All groups share one centre, and each spreads out both ways along 7 directions, with some noise.
In the rows, zero is written as 128.
Known rows, each followed by its group:
[124 167 145 169 155 115 123 144  92  65 100 154  57 129 136] => Q_417
[109 111 122 153 142 113 113 123 142 113 124 152  95 135  60] => Q_855
[133 110 126 130 135 141 134  92 150 121 108 144 153 127 112] => Q_451
[105 112 159 114 162  74 186 144 125 129 120 120 109 112 134] => Q_417
[131 155 125 139 160  94 181 170 103 171 128 163 147 110 147] => Q_451
[118 117 164 115 129  85 179 121 108 161 132 125 144 122 108] => Q_923
[155 109 151 145 128 120 146  86 111 123 135 137 101 149 138] => Q_917
[136 120 164 123 137  89 129 114 174  86  62 167 120 107 114] => Q_923
[106 169 148 106 114 133 149 123  90 117 107 125 170 128 139] => Q_855
[134 117 131 125 127 139 165  83 109 123 115 154 136 182 115] => Q_855
[106 108 130 136 203 101 179  74 149 131 131 180 141 122 147] => Q_917
[110 123  99 140 177 120 154 155 151 145 120 157 143 109 111] => Q_417
[151 104 131 126 127 135 170  89 124 169 131 141 174 140 125] => Q_923
[169  98 147 144 129 120 136  79 159 123 102 164 129 139 121] => Q_917
[137 122 115 139 120 161 128 111 126 142 132 132 163 133 106] => Q_917
[139 109 149 118 128 128 150  75 143 126 107 143 160 131 123] => Q_917
[160 175 138 140 121 121 121 148 129 114  78 180 143 111 153] => Q_917
[ 70 156 133 118 145 124 144 143  98 122 133 113 154 102 112] => Q_917
[139  96 151 125 139 114 169  84 128 133 128 129 133 139 128] => Q_923
[ 82 102 143 117 160 107 165  93 129 129 138 118 145 115  98] => Q_923
[139 108 159 120 134 111 168  90 127 130 115 133 138 133 136] => Q_451
[122 106 131 164 149 144 130  73 108 101 149 133  91 148 100] => Q_417
[124  96 109 119 154 154 186  59 129 148 128 154 174 173 120] => Q_855
[124  94 151 130 149 110 155  82 145 110 119 132 115 132 116] => Q_923
[ 86  94 148 119 157 114 142  86 147  93 122 115 114 119  88] => Q_451
[127  95 136 142 142  91 143 125 149 153 127 152 118 120  71] => Q_923
[121 150 146 128 133 121 132 145 117 131 121 112 152  80 139] => Q_855
[113 101 116 130 184 129 204 107 113 152 150 127 140 138 152] => Q_451
[180 130 129 133 138 100 173 156 158 165  78 193 162 118 138] => Q_923
[126 137 151 135  90 146  90 107 109  90 123 103 113 131  96] => Q_451
[149 137 151 133 116 132 164 118  68 139 148 109 120 149 166] => Q_451
[181 137  75 162 190 127 172 188 173 151  74 212 138 123 171] => Q_417
[ 78  86 152 142 171  80 149 110 122 110 154 112  62 123  77] => Q_917
[158 165  90 133 145 150 155 179 132 162  96 169 184 114 165] => Q_417
[103  91 146 156 136 141 142  66  62 122 200  74  69 162 102] => Q_417
[125 119 107 136 168 132 151 122 159 144 111 157 168 107 120] => Q_855
[124 139  84 138 149 172 149 134 110 170 149 131 182 127 133] => Q_417
[143 136 108 145 152 149 161 132 116 147 125 149 150 132 152] => Q_917
[141 135 141 145 126 120 106 147 142 129 114 128 139  72 119] => Q_855
[120 163 127 113 125 148 153 124 102 143 116 131 198 114 148] => Q_451
[143 144 116 129 139 160 184 118  80 156 141 118 167 145 185] => Q_451
[ 99 124 113 127 140 147 173 114  79 184 180 104 177 135 116] => Q_923
[138  96 158 115 138 117 156  75 155 130 109 131 166 105 132] => Q_855
[ 89 140 110 148 169 130 151 152  87 134 162 114 108 125 122] => Q_417
[144 159 145 121 105 140 131 124 112 120  96 139 166 118 139] => Q_923
[129 151  72 148 179 186 180 160  85 139 141 121 139 149 197] => Q_451
[113 137 144 118 112 150 118  51 118 131 137 137 197 121 110] => Q_917
[127 147 131 134 133 109 153 179  98 140 132 118 115 121 142] => Q_417
[125 123 150 124 165 104 171 131 128 135 123 113 141  83 167] => Q_855
[157  96 155 127 154 107 178  94 153 135 104 140 140 113 162] => Q_855

New rows. What belongs after each?
[198  65  97 169 173 139 189 124 147 157 125 162  88 171 156] => Q_917
[125 145  89 148 152 143 152 189  88 171 160 118 129 130 141] => Q_417
[121 118 134 109 147 133 171  83 147 135 103 149 190 125 129] => Q_855
[108 153 120 113 150 149 151 116 125 112 104 134 176 112 151] => Q_923
[111 116 113 134 167 125 136 125 175 109  89 164 141 109  99] => Q_451
[ 99 158 136 113 150 113 173 144  99 121 110 129 149 119 146] => Q_855
[132 113 135 134 115 176 129  79  92 100 145  84 114 159 135] => Q_451
[129 166  98 134 123 161 167 128  64 127 115 163 129 209 132] => Q_855
[149 140 127 134 135 156 142 103 119 103 109 136 138 135 168] => Q_923
[109 129  81 141 149 183  90 123 174  85  93 143 150 116  88] => Q_451
[102 163 121 132 122 144  65  63 180 120  95 209 226  83  72] => Q_917
[158 121  68 143 166 183 134 119 193 130  76 190 193 123 131] => Q_451
[118 123 124 150 142 123 129 146 119 126 133 125 102 124  96] => Q_917
[131 156 134 148 117 144 117 122  85 108 129 127 117 132 129] => Q_417
[120 128  76 152 157 160 127 128 145 149 125 171 164 136  88] => Q_855
[147 171 108 150 154 121 172 192  87 161 124 160 135 121 175] => Q_451
[140 135 116 136 138 156 144 118 121 127 115 137 149 133 145] => Q_451
[112 144 127 137 140 108 152 141 102 177 146 149 172 107 106] => Q_451
[202  67 148 138 171 113 195  90 173 158 111 139 144  99 200] => Q_855
[113 149 137 119 135 140 129  62 132 130 118 167 202 111 131] => Q_917
[ 94 115 156 128 149 119 177  83  61 129 181  88 105 146 150] => Q_917
[140 115 121 149 161 105 162 134 139 163 127 170 136 120 116] => Q_451
[120 109  92 134 163 157 179  92 121 151 136 154 162 170 121] => Q_855
[148 114 119 148 168 158 155  90 120  85 120 126  90 152 184] => Q_923
[153  96 144 131 124 122 173  95 114 164 138 132 146 146 124] => Q_923
[ 89 175 220  95 127   4 175 163 118 131  74 164 149  61 112] => Q_451
[114 136 135 130 163 117 167 135 109 115 119 128 120 121 154] => Q_923
[ 78 123 125 133 138 114 111 112 145 144 136 143 165  95  47] => Q_451
[131 119 138 102 110 153 162  46 131 126  96 157 195 173 109] => Q_855
[ 80 162 110 133 151 128 144 156  95 122 131 134 131 127 104] => Q_855
[160 158 104 145 102 155 101 165 128 150 109 154 166 118 117] => Q_417
[154  80 120 163 154 119 179  96 103 200 184 147 128 153 118] => Q_451
[135 108 146 139 140 108 159 137 118 121 121 119  88 137 123] => Q_917
[ 88 140 148 117  95 115 101 144 109 139 144  94 145 102  69] => Q_417
[ 81 138 128 127 162 163 138  83  93  70 141  88 111 130 159] => Q_923
[107  96 147 136 152 101 132 107 154 123 126 131 121 101  91] => Q_855
[150 110 155 129 134  99 172 118 123 144 115 139 123 134 132] => Q_923
[171 116 122 137 121 138 157 112 129 169 119 157 167 139 128] => Q_923
[105 107 118 133 146 139 130  96 144 143 139 131 167 108  92] => Q_855
[147 131 145 149 125 119 128 139 114 119 122 127  96 122 129] => Q_855
[133 141 149 144  99 113 118 120 106 175 147 150 164 115  80] => Q_451
[199 136 184  93  71 103 174 132 112 147  88 119 155 137 191] => Q_417
[204 140 130 149  87 149 129 170 109 129  93 129 109 147 144] => Q_917
[160 126 153 135 111 104 153 131 117 149 112 145 131 132 120] => Q_923
[126 116 137 142 163 119 157 134 114 144 155  99 119  93 156] => Q_855
[ 82 117 120 144 205  95 182 139 124 116 133 137  96 116 127] => Q_417
[ 80 114 135 115 168 104 168 102 141 145 129 140 170 100  95] => Q_451
[139 130 122 160 153  95 136 189 124 129 122 147  65 120 115] => Q_417
